The rows of a group lie close to one hidden flat surface of 10 dimensions, which may be shifted away from zero. Surfaces can cross.
Some rows, each with its group after it:
[-13   5  11  27  -9  13 -10   2  -7   9 -10   8 -33  -6 -16   2] => q_172
[  5 -18   8  -9  28   5  19  16   8   8  22  19 -24  -5   2 -15] => q_83
[ 12  17   0  23 -11  -4  -9  28 -13 -28 -31  -1  48 -18   3  41] => q_172
[  0 -31  -7 -13 -11   2  14   2  33  11  30  -5  36  24  14 -41] => q_83
[ 3 14 10 24 25 -3  6 -5 32  2 -3  5  5  7  0 12] => q_136
[-16  13 -19  46 -24   4  -1  10  -2 -11 -19 -11  -8  -1  -5   6] => q_172
[  7 -36   3 -62 -18   7  -6 -32 -14 -21  26 -17   7 -49   9 -16] => q_83
[ 12  16  -4  -5  11  22  -5   9 -16  45  20  21 -22  -9 -15  34] => q_136
[-13 -23  -3  -6  -2 -10  13   4  13 -13   2   2   2  24  -7 -32] => q_643
[-28   7  -5  18  -2   4  -8 -10  21   0  -8  -9 -16 -14  -6  16] => q_172
[ 32   8  25   9  11  24 -24  -5 -11   2  15  24  48  34   0 -54] => q_83
[ 19  19  44 -20 -12 -16  -4 -11 -37 -29 -16  14   3 -24 -10   5] => q_643
[ -6  -6  13   0 -17   0 -19  26 -15 -13 -22 -10   5 -11  -6 -10] => q_643
[ 25   6 -21  31  -7   2  20   1   2 -25  -1  -7  27  17   0 -13] => q_136
[  9   7 -16  12 -35   3  -2  -2 -33   5  -2  -9  -1  41  -1 -49] => q_643
[  7   8 -27   8   4  -3  17 -25  18   4  16 -16   8  39  14 -35] => q_643
[-32  -4  -2   5 -14   8  -9  14   4 -18  -8  13  13   4 -18 -18] => q_643
[-13  -6   6  -9 -28  -7 -13  38  -6  15  -1  -4  23  10   5 -11] => q_83
[ -5  -6 -27  -8  34  13  -6 -46   1  -7  27   1  -8   0   1 -13] => q_83
[ 16  20 -16  28  -2 -13  41  18   9   3   3   4  -4  19  16  10] => q_172
[ 16 -27  33 -28  -5  -9  29  34   8  21  25  19  -7   3   8 -26] => q_83
[  6 -14   1   5  25   8 -13 -32 -13 -36 -10   8  -4  -5 -18 -10] => q_172
[ 40  17   2  -7  20   5  27  -6 -15  13  23  22 -16   6  -2   7] => q_136
[ 10  -5 -11 -12  16   9  -7  27  -2   0  11  -3  25  18  19 -42] => q_83
[-23 -33 -36   2 -29 -11   5  16  -6 -14  -7  -7  14  -6 -37  39] => q_136
[-19  -1 -14  27 -15 -24  15  19 -13  11 -17   6 -31  27 -14  22] => q_172
[  6  -5   0   5 -11  -1  -5  23 -10  21  -6  -4  -5  28   0 -19] => q_136
[  0  -9  -8   2   1  -5  23   3  38   9  16   3  21   0 -10  29] => q_136
[-45 -29   8  -5   4 -26  -7  16  26 -28 -27  -8   2 -16 -22  20] => q_643
[ -2  -6   1   9  -3  15 -10  23  -3   4 -10  -1  -9  -5   1 -11] => q_172
[-27 -18 -19 -15  -3  -6   7  -2  24   6   4 -25 -26   7  10 -25] => q_172
[-17 -23  51   8 -50 -10  -2  23   6   2 -16  18  13   1 -30  -5] => q_643
[ -6  -5  11 -38  -7 -18  -1   1   5  26   6  -1   7   2  -5  25] => q_136
[ -3  -5  20  26  20  -5   3 -10  22  -2  -6  19  -4   6 -25  20] => q_136
[ 22  15  17  27 -13 -10  47  33   6  -2  12  22  -1   0   9  -1] => q_83
[ -4 -23   0 -50 -53  -4   4  35  11  56  24  -9  30   1  -2  20] => q_136
[  4  14 -14  30  37  -5  31 -16  16 -35   3  12 -13   7  -4  -6] => q_643
[  4  43 -12   2 -16  11   0  -2  -9  13   3 -23 -23 -14  28  -9] => q_172
[-20  33 -22  33  13  20 -34 -12 -20  10 -16  -2 -26  -7  -8  27] => q_172
[ 22  -4 -16  43  19  -5  21   4  25  -6  -3 -25 -11  18  11 -16] => q_643
[-43  36 -30 -25 -63 -25   5  -1 -34  12   0  -2   6  38   2 -11] => q_643
[-16 -18  26   3 -20  -6   3  25   4 -18 -14  14   7  -2 -18 -15] => q_643
[ -7  37 -54 -12  11 -54  52  57   4  -1   2 -26   4  34  52   2] => q_83
[-13 -22   5  23  -9   0  -9   2   7 -14 -14  -2   4  12 -21 -18] => q_643
[  8  29  -2  23  12  21  -2  16   8 -13   6   2  17 -35  14  15] => q_83
[ 20   5  31  11   1 -13   0  17 -37  18 -15  40  -4  18 -19  34] => q_172
[  6  -1 -18  11  -2  -1  45 -21   4   1  34   8 -37 -14   6   7] => q_83
[ 14   5  21   9  -6  -3  -8   9  -5   1 -14   0  11  14   0 -12] => q_136
[ 16   0 -31 -25 -23  13  19  20  10  36  36  -9  26  -1   6  18] => q_136
[  1  15  -9  16  -8   5  -4  10 -22   9  -9  -3 -22   6   3  -3] => q_172
[  2  37 -24 -10  38  -9 -34  17 -47 -24 -21  -6  20  19  15 -14] => q_83
[  4  22  12   4 -10 -33   3 -41 -17  -5 -10   1   1  26 -13  16] => q_136

New rows, each followed by its group:
[ 22 -23  23 -31   2  -8   5   8  -1  -8   2   4  20   1  -5 -12] => q_136
[-17 -23  29 -38 -16  21  -3  12  22 -13  16  32  45   3 -10 -52] => q_643
[-21  17 -21  49   3  -4  21   6  29   6  -5   0 -19   7  -3  27] => q_172
[-26 -24 -10   1  -9  20 -11   6  13 -38  -1 -17  -1 -81  -6  33] => q_83
[-15   4 -26   7  -5 -16   8   7   2  10  -6 -12  -7  19   7  12] => q_172
[ -8   8 -32 -36  57  11 -13 -48  10  11  36  -5  -7   3  16  -7] => q_83
[ -6  27  -6  25  -9  -8  21  -1  -4  18  -1   4 -41   9   2  13] => q_172
[-41 -22   5  -4 -29  17 -17  28  19  35   6  12   7  28 -15 -37] => q_643
[ 13  11  11  24 -10  16 -17   8   0  10  -5  -1  19  11  -4 -10] => q_136
[ 11 -22   2 -10   8   0  17 -22   2 -30  19   6   7 -13  -2 -15] => q_83
[-17   7  -4  -4 -31  -8  -8  38 -20  14  -4  -9   1  -2   7   5] => q_83
[  5 -27  -7   3  20   8  -4  28  49 -14  -6 -26  45  16  21 -44] => q_136
[ -4  13  14 -19  17  -7   1  23  21   2  -4  -9   2 -22  15  10] => q_643
[-26 -42  -9 -25   2 -39   7  31  -5 -18 -25 -20 -25  13  -8 -14] => q_643
[ -2  21 -10 -13  31  -7 -14   9 -22 -14  -5   1   5   0   8  -1] => q_83
[  6 -24 -13 -24  -2   0 -26  -2 -18 -25 -15 -20  28   7  -5 -26] => q_136
[ 11  33  14 -23 -40 -42   7  45 -22  47 -17 -39 -24  -3  34  26] => q_643
[-15   0 -18  -5  -5 -20   8   0   1   6  -5 -10  -9  15   5   9] => q_172
[  7   2  20  21 -69 -12  -8  58  -6  29 -26 -37  12   3  14  -5] => q_643
[ 21   1  -9 -11   7  18   2  11  -9  16  16   7   4  -4  -6  10] => q_136
[ 13  -7  35   6  10 -18   5  10   7 -17 -20   5   7   5  -3  -9] => q_136
[  5  -5  14  -4 -25   7   0 -15   8  12  15   4  22  29  -3 -39] => q_643
[ 11  23   0  11   7   2  15  39   9   4  -2   3   3 -30   2  44] => q_136
[-35 -26   6 -40 -10 -31 -22   9  23  48  -6 -24   2  50   6 -20] => q_136
[  3  -7  14  -7  -5 -13  14 -13  35   6  10   1  31   9  -6  14] => q_136
[-26 -15 -30 -10 -36 -16 -26 -14  -5 -25  -7 -30  61  23  -1 -20] => q_83
[ 22  36   2 -10  -8   7  -8  41 -21  38  -3 -21 -16  -3  36 -12] => q_643
[  5 -25 -16 -21   7   5   0  12 -14  19  12   7 -12  11 -18   0] => q_136
[ 10  -8  20  19   0   2  19  53   0 -10 -10  25  -8 -38 -28  47] => q_136
[  5  16  23  26  30   0  -8  11   3  -3 -18  11 -14  -4  -9  13] => q_136
[ 25  13  -1  16 -27  -2  31   8  -9   1   9   3   4  34  11 -44] => q_643
[-29 -17 -29 -30 -11 -27   0  43  10   8 -14 -41  -4  13  20 -15] => q_643
[  2   1 -20 -36  -2 -15  22  10   4  45  26  -3 -12  18   5  20] => q_136
[-26  42 -36  -3 -11  29 -16  43   7  10   2 -12  24  -6  28 -18] => q_643
[ -3  15   3   1  22 -14  -8  -7   8   1 -11  -8   0  12   4   6] => q_136
[ 20 -13   3  37  59  25   8  16  17 -22  14  32   7  20  -6 -43] => q_83
[ -1  18  -6  18  34   8  -8  -2  36  11   0 -10  11  12  13  -1] => q_136
[  1   0  11 -24  18 -16 -16 -14   0  -1 -10 -10   6  12   3  -5] => q_136
[ 19  25  29   1   5 -14   7  -2 -10  35   0  12 -20  30   6  -3] => q_136
[-32   8  -4  -1 -17  -4  11   1  26  51  20  11 -14  41  -2 -10] => q_643
[ -5  -8  36   3  16  -5   1 -20   2  -4   9  35  -9 -11 -27  15] => q_83
[ 13  16 -20 -42  10  21   0  -3  -5  -8  23  -3  29  15  29 -63] => q_643
[ -5  12 -11  -1 -37   3  16  -9  16  63  36  10   9  17 -18  46] => q_136
[  7  -9  49  10 -28  -7 -25  26 -46   7 -33  19 -17   3 -34   1] => q_136
[ 21  -2  30 -20   2  -1   7   1  12  15  12  12  17  -6  -5  11] => q_136
[  3   0  18 -38  -7   1 -23  21  -3  -8 -12 -20  24 -25  16 -12] => q_643
[ 25  18   5 -46 -10  -5   7 -38 -24  12  35  -1   7  -2  22 -15] => q_83
[  3  -1  46  26 -24 -34  -1  19  12 -15 -40 -11  22  30   5 -29] => q_136
[ 26  26   3  91   9  28  -4  21  28   0 -15 -16   1 -15   6   8] => q_643
[22 10 11  2 13 -8 17 -6 20 -3  6  2 19  8  6  1] => q_136
[-18  -7  -2  -6  27 -13 -35 -24  -3 -24  -8   6  48  38 -16 -20] => q_83
[  3 -22 -18 -19  64   7   7  13  17 -15  19   5  -5   0  14 -30] => q_83
[ 17  -9  -2  17  29   6  -3  25  -5 -14 -14  -2  -7  15   2 -33] => q_136
[ -6  19  14 -43  58  -8 -30 -26  20  -4  -6 -10  11 -26  10  30] => q_136
[-10  -5  18  13  15 -11 -12   5   9 -12 -23   3   2  -1 -17  15] => q_136
[-21 -23  19   0   6 -20   3  13   2  12   3  25  -7  28 -21  -5] => q_83
[ 18   2  -5   6  -1   5  19  13  -8 -27   9   1   7 -21  11 -11] => q_83
[-28 -16  29  10 -17 -20 -23 -18  14   2 -21   3  15  14 -33  20] => q_136
[-11 -14  -3  50  10 -15   6  -7  -2  -6 -18  13 -27  46 -31 -12] => q_136
